The same things were measured in two ways. Each way mixes the same 11 hidden numbers, adds some noise and spreads widely along 6 directions of its own, which tell nothing about the thing.
In the rows, 128 means zero.
Some things both ways: the first way, then the second way.
[110 131 110 163 173  74 127 120 145 113 132 156 111  82 142 121 155 130
 194 126 164 121 111  84 115]
[108 166  75 128 112 135 168 149 128  56 136 155 104 109 207 138 121 105]

[139 146 153 137 115 114  59  58 196 102 161  97 141  73 125 131 134 162
 116 128 142 103 118 158  98]
[185 118 108 128  97  62 117 152 117 103 149 136 113 147 129 183 120 172]

[192 112 163 153  71 145  97  96 129 152 128 129 160 180 101 109 122 174
  97 138  75 121 127 165 140]
[ 77  99 110 147 114  79 117 127 137 144 153 116  67 136 190 129 115 126]

[140 112 180  67  75 141 134 137  87 119 132  70 129 174 110 112  65 118
 100 164  77 163 130 145 171]
[147 143 112 107 166  86 111 112 142  71 135 170 180 104 125 153 119 117]

[127 130 138 176 145 128 157  96 116 149 137 155 139 136  96 136 115 153
 193 122 124  91 137 104 185]
[116 138 114  94 142 105 148 121 132 123 128 160 120 141 128 104 214  89]

[179 105 135 155 120 130 120 123 201 144 162 151 110 122 115 134 129 187
 134 159  73 143 124 186 132]
[157 136  97 119 101 131 136 153 133 151 138 126 119 102 119 105 129  93]

[132 146 155 149 124 114 111 105 187 106 176 107 177 106 159 113 146 190
  94  98 117 119 125 191  98]
[101 107 186 114 161 166 114 145 128 187 108 121 116 141  99  70 199 113]

[121 103 147  56 112 119  97 120 123  79 134  98 117 119 136 116 111  97
 100 164 141 162 105 128 119]
[186 101 153 145 114  69 114 136  98 128 129 133 125 172  81 176 124 169]

[114 141 142 129 171  93 124 141 150 117 153 157 156  94 129 127 172 128
 163 120 151 121 113  94  93]
[101 148  82 124 118  85 127 152  91 124 134 165 140 145 119 106 180  98]

[137 105 114 108 154 122 128 179 116 113 130 103 112 144 125 124 150 102
 134 157 150 152 104 115 137]
[137 119 105 105  73  75 134 140 122 112 173 134 109 125 138 118 144 131]

[115 178 141 137 155 118 118 124 120 126 126 128 142 105  91 134 153 126
 158 103 166  88 106  95 119]
[ 91 113 163 148  94 106 132  89  85 151 147 100 154 182  54 115 138 127]

[156 122 154  56 131 104 106 141 117 110 112  73 105 144 133 108 144 111
  63 133 134 195  93 119  95]
[141 139 146 146 131 129 130 120  94 142 140 124 187 151  60 139 102 157]

[141  98 157  88 134 139 143 114  62 125 120 111 107 161  93 124 115 111
 127 157 117 157 118  72 180]
[ 91 132 140 126 176 164 132 137 135 102 107 148 113 143 133 115 154 124]

[113 126 105  77 144 118 144 119 168 111 149 117  93 108 119 159  86 123
 152 158 173 153 130 171 163]
[214 117 156 128 104 156 133 112 151 132  87  78 152 106 113 156  87 115]

[140 142 181 167  98 143  94  65  77 129 131 133 161 150 123 111 161 161
 140 127  79  76 137 113 165]
[203 112 181 127 135 194 115 143 140 175 101 113 140 140  49 121 131 158]

[109 159 191 122 102 109 122  62  57 157 103 104 168 166 113  99 151 134
 123 101 112 129 122  62 156]
[196 154 107 113 128 132 168 141 141 121 153 112 121  93  97 150 109  93]

[168 141 141  90 113 106  66 141 180 113 141  89 126 139 165 111 163 135
  97 143 105 158 108 160  97]
[115 163  66 123  52 142 134 128 106 171 204 101 121 144 112 120 152 114]

[136 157 199 132  98 136 111  57 107 143 158 122 183 148 100 129 127 170
 125 123  93  82 148 132 155]
[119 142  89 108 120 144 103 149 131 116 149 136 157 131 132 116 138 117]

[136 138 130 184 119 124 110 100  77 137 108 156 132 146 103 113 158 142
 178 129 121  83 122  75 168]
[ 58 173 129 155 152 220 137 120 116 113  84 132 126 116 166 125 139 145]

[143 123 126 158 158 113 149 174 112 145 116 135 112 142 126 119 159 128
 171 130 110 149 124 103 149]
[105 160  89 106 105 101 146 122 153  72 171 166 139  93 174 113 126 104]

[151 130 103 181 189 111 148 153 119 125 107 132  94 115 125 123 181 152
 137  96 154 142 111 124 121]
[172 151 134 102 135 126 136 135 138 109 157 139 169  69 113 138  93 165]

[106 123 146  65 123  98 132 123 176 114 167 112 129 106 158 130 136 151
  91 157 130 186 126 197 110]
[163 124 174 129 131 157 144 152 121 185  61  99 128 106  83  96 158 111]

[157  81 135 162 135 148 128 178 136 115 114 146  97  86  93 129 107 114
 158 156  95 150 125 163 116]
[118 131 129 116 192 131 113 129 115  86  22 150 147  98 120 136 163 118]

[185 128 155 128 127 125 101 132 134 102 152 100  97 121 131 126 119 159
 113 152  86 134 140 168 129]
[136 112 119  93 179 143 128 133 182 147 116 126  89 101 126 112 145 116]

[128 119 110  91 183 115 171 135 120 155 122 130  83 146  94 151 144 124
 144 147 169 170 110 113 169]
[179 136 134 114 125 138 166 115 125 153  80 118 166  99  69 109 129 112]

[130 128 106 103 164  90 151 188 120  98 152 112  89 112 127 133 122 119
 158 160 161 166 138 120 137]
[106 145 209 137 136 164 134 129 144 164 112 119 164 147 110  85 176 127]

[151 104 104 108 133 131 110 146 190  85 149 124  87  88 130 133 111 143
 113 155 138 164 111 184 114]
[164 148 101 116 120 148 113 155 120 138 140  93 106  82 122 162 128 125]

[146 133 173 157 107 134 113  55  68 127 109 150 173 146 100 118 126 144
 140 106 126  78 146 119 150]
[ 92 132  69 113 128 177 116 149 127 112 132  88  84 129 203 144 128 110]

[134 124 106 137 152 110 101 166 148 104 113 120 123 108 144 118 163 103
 146 123 163 149 108 130 101]
[121 122 123 121 127 149 152 123 130 158  79  80  59 105 139 128 166  96]

[126 145 115 117 143  71 102 148 150 106 134 134 129 124 183 108 178 123
 156 133 139 143 117 117 104]
[100 116 118 144 134  76 170 101 146 158 107 145  50 134 162 118 160 109]

Other things, the second way, with their names:
(383): [130 157  89 127 137 186 158 143 143 133 147 116 113 110 145 114 116  57]
(674): [134  86 144 151 123 131 126 143 163 115  53 124 118 123 162 107  65 141]
(948): [ 79 120 107 126  93 126 145 116 136 143 135 119 106 142 162  91 131 122]
(48): [ 82 132 114 122 178 155 116 122 140 161 144 151 164 143 118  83 135 101]
(290): [127 135 115 119  60 173 119 145 106 178 166  44 117 138 113 128 151 111]
(1030): [141 108 122 125  77 106 107 125  87 176 153  99 160 179  31 111 147 130]
(40): [176 181  80 117 116 128 105 159  98 170 185 111 129 126  73 175 191 116]
(94): [138 139 156 109  81 174 116 145 161 130 175  98 173 137 151 107 120 140]
(187): [116 151 153 141 111 143  99  86  92 154 160 137 208 166  55 137 139 190]
(56): [150 111 108 119 145  64 139 108 153  93  91 150 123  90 174 147  90 137]
(1058): [132 101 193 136 126 114 143 122 107 179  87  98  78 140  63 116 179 129]
(244): [123 126 110 121 115 181 107 128 132 103 178  84 140 126 144 148  72 110]
(787): [136 115 124 111 175  62 137 108 149  89  72 174 114  90 137 138 140 131]
(500): [170 110 170 114  86 123 130 149 136 156 172  82 132 129  80 113 119 125]
(842): [ 93 131 105 144 118 112 164  98 120 102 115 117  81  94 167 135 102  88]
(605): [120  93 130 111 120  54 148 121 147 136 187 118  63 133 149 124 135  97]
(985): [100  87  98 105 120 122 119 124 118 138 137  73  25 128 173 143 155  96]
(942): [169 123 112 127 172 120 107 127 177 123 119 119 116  78 169 175  72 133]
(202): [146 109 111 126 118 105 144 126 124 175 158  95  70 121 103 136 124 113]
(328): [116 157 108 118 152 127 130 115 106  90 100 162 195 107 107 128 136 120]
(368): [117 135 115 135  96 148 125 125 112 147 172  74 119 123 156 150 110 113]
(786): [119 148 178 162 110 148 153  95 106 134 117 109 128 152 120 156 144 144]
(235): [169 113 165  91 146  94 132 115 112 149 126 153 161 137  36 104 191 126]
(1046): [114  57 164 145 119  59 121 117 118 121 122 101  64 173 140 153 110 149]
(557): [159 133 165 154 138 126  99 120 103 106  61 132 211 115 100 162  91 167]
(262): [129 145 171 186 117 120 109 116 118 130 145 131 168 155 121 173  83 181]
(807): [160 129 142 130 146 105 110 139 130 180 157 151 155 140  72 123 145 150]
(88): [165 104 159 125  96  52 119 141 121 134 122 134 126 145 123 139 160 148]
(661): [200 104 198 124 176 107 123  97 166 140  68 152 198 125  58 120 112 131]
(376): [125 121 130 120 133 112 164 144 131 144  99 100  80  95 159 121 145 100]
(1002): [195 130 112 129 140 138 120 137 142 163  82 106 148 140 114 156 137 105]
(97): [ 99  98 113 121 124 104 129 126 183  95 133 103  91 115 221 124  88  84]
(308): [122 163  90 136  52 145 154 133  98 137 194  97 136 188 123 130 154  93]
(614): [104 124 103 134 159 110 119 115  92 160 130 138  76 148 107 148 184 112]
(1017): [ 95 132 145 156 104 182 128 118 129 124 168 125 149 185 168 114 112 111]
(774): [ 99 130  60  85 137  90 127 126  96 107 132 176 117 158 148 121 221 111]
(436): [ 92 134 104 142 163 141  97 112 162  79 121 154 190 113 176 132  47 133]
(887): [138 127 106 131 146  74 130 129 143  94 110 164 112 116 140 147 129 124]
(939): [ 96 115 131 130  90 130 101 138 101 150 214  87 105 159 125 133 131 124]
(712): [105 135 128 139  81  68 150 115 127  94 190 116  77 113 190 161 117 126]
(494): [120 151 141 144 154 169 126  96 139 128  94 113 138 112 139 162 118 164]
(166): [125 107 148 124  91 120 160  85 123 184 111 107 107 185  87  99 195 107]
(697): [140 101 197 147  90 135 126 129 129 109 138 127 146 165 123 111 103 151]
(58): [118 107 141 123 152 107 149 124 143 101  46 174 118 107 131  90 138 134]
(181): [ 68 145 122 122  76 127 118  95 100 113 172 125 119 150 138 131 178 148]
(178): [120 113 154 135 186 109 110 139 134  93  61 169 150  97 130 119 107 131]
(984): [191 150 137 134 162 134 119 114 140  92 139 136 159 109  99 191 100 117]
(780): [ 97  99 150 130 167  78 119  91 119 119 143 156 114 178 120 139 160 122]
(422): [120 140  97 146 153 155 130 131 109 106  69 122 101 122 145 165 128 123]
(492): [155 130 124 109 163  34 151 120 137 159 123 153 117 114  94 132 173 119]
(650): [163 141  52  96 144  89 136 143 136  83 150 156 102  82 128 158 110 124]
(263): [128 100 114 140 120 116 115 141 152 120 145 121 131 130 175 129  52 136]
(529): [ 96 153 153 117 211 176 115 121 129  85  59 185 214 112 122 107 140 157]
(514): [ 86 180  56 130 190 197  96 106 120  66 107 170 157 110 161 168 121 116]
(434): [ 98 105 121 148  71 149  96 145 105 142 161 104 147 194 135 114 102 149]
(229): [167 151 150 111 165 160 120 137 155 133  95 134 166  97  91 129 138 150]
(399): [146 122 132 123 117  93 102 136  91 149 159 138 186 157 102 132 138 148]
(375): [116 118  81 136 130 104 113 145 146 108 112 131  83 103 225 148 108 108]
(841): [106 153 102 131  82 202 122 170  91 173 175  78 125 144 110 107 143 115]
(849): [119 136 180 154  95 138 166 116 125 188 149 126 134 169  90  91 151 148]
(805): [130 145 104  96 166 107 129 102 118 119  98 149 148 120 106 144 180 118]
(1035): [ 71 139  62 124  89 105 130 129  94  88 176 128  81 168 200 156 164 113]
(901): [134 104  99 109 154 107 139 129 126  91  77 119  83  99 147 151 118 131]
(1005): [146 138 139 128 101 118 137 128 125 108 153 135 135 130  77 130 117 144]
(90): [159  78 188  99 129  84 118 128 127 166 125 123 119 171  75 108 193 147]
(785): [170 113 180 128  90 163 126 143 142 120 139 107 151 167 133 121 128 109]
(300): [205 150 135 141  45  86 139 153 130 112 148 102 181 127 139 163  95 121]
(373): [190 124 147 121 153 169 105 152 115 100 117 143 180 128  72 138 105 122]
(475): [177 133  98 102 111 122 155 170 146 130 134 117 112  71 126 112 104 112]
(941): [155 121 188 135  81 169 105 129 109 161 148 107 177 157  94 123 129 184]
(256): [124 121  44 101 179 100 136 150 114 128  88 152  84 126 142 129 170  71]
(1068): [167 141  98 112 143 162 116 159 125 144 121  91 112 102 106 146 148  69]
(692): [ 77 121 146 134 170 175  94 135 135 137 127 126 156 134 161 111 114 138]
(1039): [126 137  96 126 160 120 135 175 137 103  88 143  99  77 166 119 119  91]
(286): [113 128 143 119 115 163 136 135 163 163 140 100  80 109 165 108 155 124]
(99): [183 149 138 114 127 213 137 150 172 186 128  81 151 102 101 107 124  97]
(830): [184 119 135 127 112  68 135 156 154 176 206 103  83 129 140 154 133 105]
(93): [ 77 136 101 111 131  63 156 100 114 128 183 154  92 123 140 116 172 105]
(667): [ 57 100 163 158 120  64 125  76  99  60 115 166 128 179 156 142 122 161]
(563): [144 149 117  89 155  78 137 136 108 147 158 149  92  91  74 136 214 119]
(931): [184 150  92 115  92  90 133 170  93 161 220 138 124 144  64 134 166  94]
(800): [139 138  88  97 177  79  99 165 102 106 136 158 121 116 130 161 185 123]
(367): [136 139 135 116 193 145 158 134 158 110  87 146 105  88 136 126 133 119]
(758): [ 89 144  86 117 130 144 145 170 110 108 126 149 108 157 138  95 181  80]
(498): [158  84 196 134 104 147 105 156 120 176 159  90 131 204  57 108 140 139]
(320): [109 141  81 131 143 118 133 119 121 135  92 100  57 114 155 168 180  82]
(549): [130 123 104 126  78 140  82 150  86 158 160  94 181 147  85 118 112 137]
(216): [ 59 158 101 119 161 109  97  98  91 146 133 168 173 139 116 120 198 127]
(246): [ 84  75 158 135 131  65 111  83 145 113 152 154 118 154 178 127  93 182]
(264): [147 137 136 133  69 124 121 139 116 124 211 112 139 151 104 130 128  90]
(116): [141 118 154 130  66 143 114 170 104 138 203 106 155 165  82 103 109 135]
(279): [142 192 100 123 136 147  99 158 138 133 169 141 175 100 148 155 151 131]
(44): [149 120 124 131 129 108 137 118 149 117 124 141 124 155 166 147 131 119]
(882): [ 64 114 105 116 107  68 161 116 112 130 133 112   4 108 161 123 186 111]
(101): [ 79 148  94 127 147 112 138  99 137 135 126 151 117 108 154 117 147 122]
(547): [133 127 135 122  90 124 127 143 165 137 176 104 133 103 157 113  84 133]
(671): [143 144 171 124 106 178 110 153 106 162 130  97 183 131  63 110 147 161]

Some of these things the first way, each followed by its name:
[132 117 145 155 187 119 149 137 169 134 126 163 132  77 129 131 180 148
 123  91 131 174 119 147  83]	(178)
[143 109 146  80 127 141 141  92 161 118 129 121 140 139 130 124 116 153
  63 102 134 183 113 172 127]	(939)
[191 127 114 153 210  94 152 179 125 112 131 167  99 126 125 124 168 143
 156 102 143 133 123  87 101]	(48)
[158  91 107 107 139 133 177 124 134 128 143 146  81 153  81 143  70 158
 136 161 133 155 122 147 186]	(605)
[160  58 114  90 112 154 148 106 119 127 111 149  91 169  86 136  61 114
 141 176 126 163 115 132 195]	(1035)
[152 142 110 117 181  89 130 180 141 106 146 113 100 110 141 129 172 138
 130 131 164 160 127 137 101]	(547)
[102 144 147 134 103 129 113  86 155 135 131 129 155 114 136 121 151 160
 114 120 123 127 113 179 129]	(882)
[179 126 113 153 103 124  83 134 169 115 162  79 118 150 125 117 122 169
 121 157 116 117 120 162 147]	(286)
[102 131 169 102 125 144 166  95  78 142 134 106 157 171 110 126 121 140
 118 121 121 126 123 126 186]	(235)
[115 118 150  67 161 102 144  95 132 101 151 158 138 116 134 135 125 123
 134 133 156 139 121 118 121]	(256)
[162 121 169 130 108 145 129 102 126 153 135  95 127 145  86 127 115 169
  87 135  97 154 130 165 147]	(500)
[119 134 157  37  92 120 118 113 116 127 141  76 138 183 145 127 104 111
 117 172 118 154 128 153 180]	(166)
[152 122 117 123 176 145 133 108 174 144 116 135 120 115  99 150 156 134
 118  96 178 167 119 145 127]	(290)
[ 89 115 165 106 143 130 183  81  61 157 109 156 145 158 124 128 146 131
 134 122 125 161 140 113 184]	(697)
[159 114 119 142 118 122 105 155 129  80 134  99 127 136 119 105  86 120
 146 135 129 103  99 113 129]	(780)
[118 133 181  72  86 120 134  22 117 152 140 110 166 176 130 128  92 155
 110 128 114 146 148 144 186]	(44)
[116 102 140 118 112 156 162  99  99 145 120 171 111 133  91 139 112 147
 139 161 104 146 134 154 184]	(1058)
[126 113 149 105 104 114 120  95 179 109 169  86 135 115 138 127  76 149
 125 147 118 150 131 176 142]	(785)
[151 149 128 139 153  83  97 168 142 109 135 119 128 117 161 116 181 129
 143 129 135 125 123 146  85]	(948)
[142  97 123 114 146 140 122 134 161 127  92 165 113 104 127 130 135  97
 148 119 133 191 125 133 122]	(320)
[151 106 151  79  92 132 105 123 167  97 127  77  98 117 139 110  72 121
  97 140  88 197 113 149 132]	(984)
[151 135 167 139 104  91 112 178  44 113 101 119 147 152 141  83 153 108
 135 132  90 139 138 105 100]	(492)
[160  95 133 103 152 135 175 177  90 135 120 134  72 149 101 139  97 116
 153 168 100 179 145 134 177]	(661)
[132  99 172  93 102 159 165  89 108 166 124 130 117 163  96 140  99 149
 111 161  78 174 140 172 197]	(787)
[172 135 155 159 137 144 118  43 150 150 155 174 141 127  64 154 121 191
 143 129 127  73 134 145 156]	(434)
[143 106 130 143 130 127 127 167 126 119 120 125 134 141 117 106 126 112
 153 128 113 146 107  85 139]	(264)
[149 131 142 104 141 120 137  81 177 130 132 111 136 141 161 129 145 179
  66  89 134 169 123 217 120]	(246)
[155 123 120 126 149 126  85 147 154  90 125 129 124  97 131 115 151 107
 143 115 146 144 114  85 101]	(40)
[178 105 101  94 174 118 129 168 153  98 157 128  77 135 123 133 141 138
 124 158 143 166 109 109 137]	(807)
[121 119 115 101 142  79 121 179 117  96 121  92 128 127 154 103 154 103
 113 137 172 174 103 128  90]	(376)
[139 105 134 164 113 149 139 103 134 144 110 158 114 125  85 133  93 145
 164 139 105 117 117 153 168]	(667)
[159 118 133 194 131 140 113 124 101 136  96 133 154 156 133 104 179 142
 130  98 119 116 122 133 136]	(941)
[178 119 160 125 101 108 100 155 157 118 140  86 130 124 130 111 100 140
 109 143  92 161 138 191  96]	(97)
[ 97 122 168  83 143 152 171  33  80 156 111 152 132 139  82 156 124 139
 114 121 156 142 133 137 189]	(901)
[153 140 101 152 180 134 126 113 120 138  88 145  93 123 103 138 167 122
 163  96 173 138 124  93 153]	(494)
[127 159 162 119 135 113  78 123 156 118 141  73 121  96 135 118 172 136
 112 127 118 139 101 118 100]	(1005)
[164 151 142 183 155 119 132 108  75 154 120 149 138 160  93 122 167 151
 176 108 128  96 149  66 169]	(99)
[121 150 175 138  91 113  99 145  43 105  99  98 180 156 146  88 139  94
 144 115 105  98 131 109 124]	(805)
[122 156 158  69 111  93 127  51 152 153 160 104 127 158 146 129 145 185
  94 140 118 163 129 149 159]	(849)
[155 132 113 111 160 107 109 117 185 108 137 131 107 106 137 129 153 155
 106 116 154 154 101 153  99]	(202)
[170 136  87 164 148  87 103 126 211  86 178 132 111  85 121 127 105 179
 151 122 171 110 117 132 104]	(830)
[150 105 133  63 124 135 145 152 155 112 134 119 125 157 149 124 111 128
  90 133 115 189 121 182 135]	(216)
[156 101 117 172 148  98 122 188 130  98 146 168 105  88 108 117 136 135
 175 169 117 121 118 115  95]	(1039)
[130 157 103  81 203 130 138 105 173 120 133 126  91 109 128 160 166 139
 122  96 196 155 111 128 143]	(187)
[171 144 144 165 117 119 104 133 108 124 145  75 135 154 103 119 119 152
 138 139 122  99 140 134 153]	(94)
[147 140 134 146 170 119 122  88 202 122 182 129 118  79  90 148 136 191
 121 123 153 111 104 140 113]	(116)
[149 121 140 123 104 137 140  73 123 151 104 134 154 170 108 118 115 157
  99  96 133 151 124 151 157]	(368)
[165  78  88 127 155 137 126 159 160  90 113 173  95 120 131 119 125 115
 147 135 133 155  95 121 126]	(614)
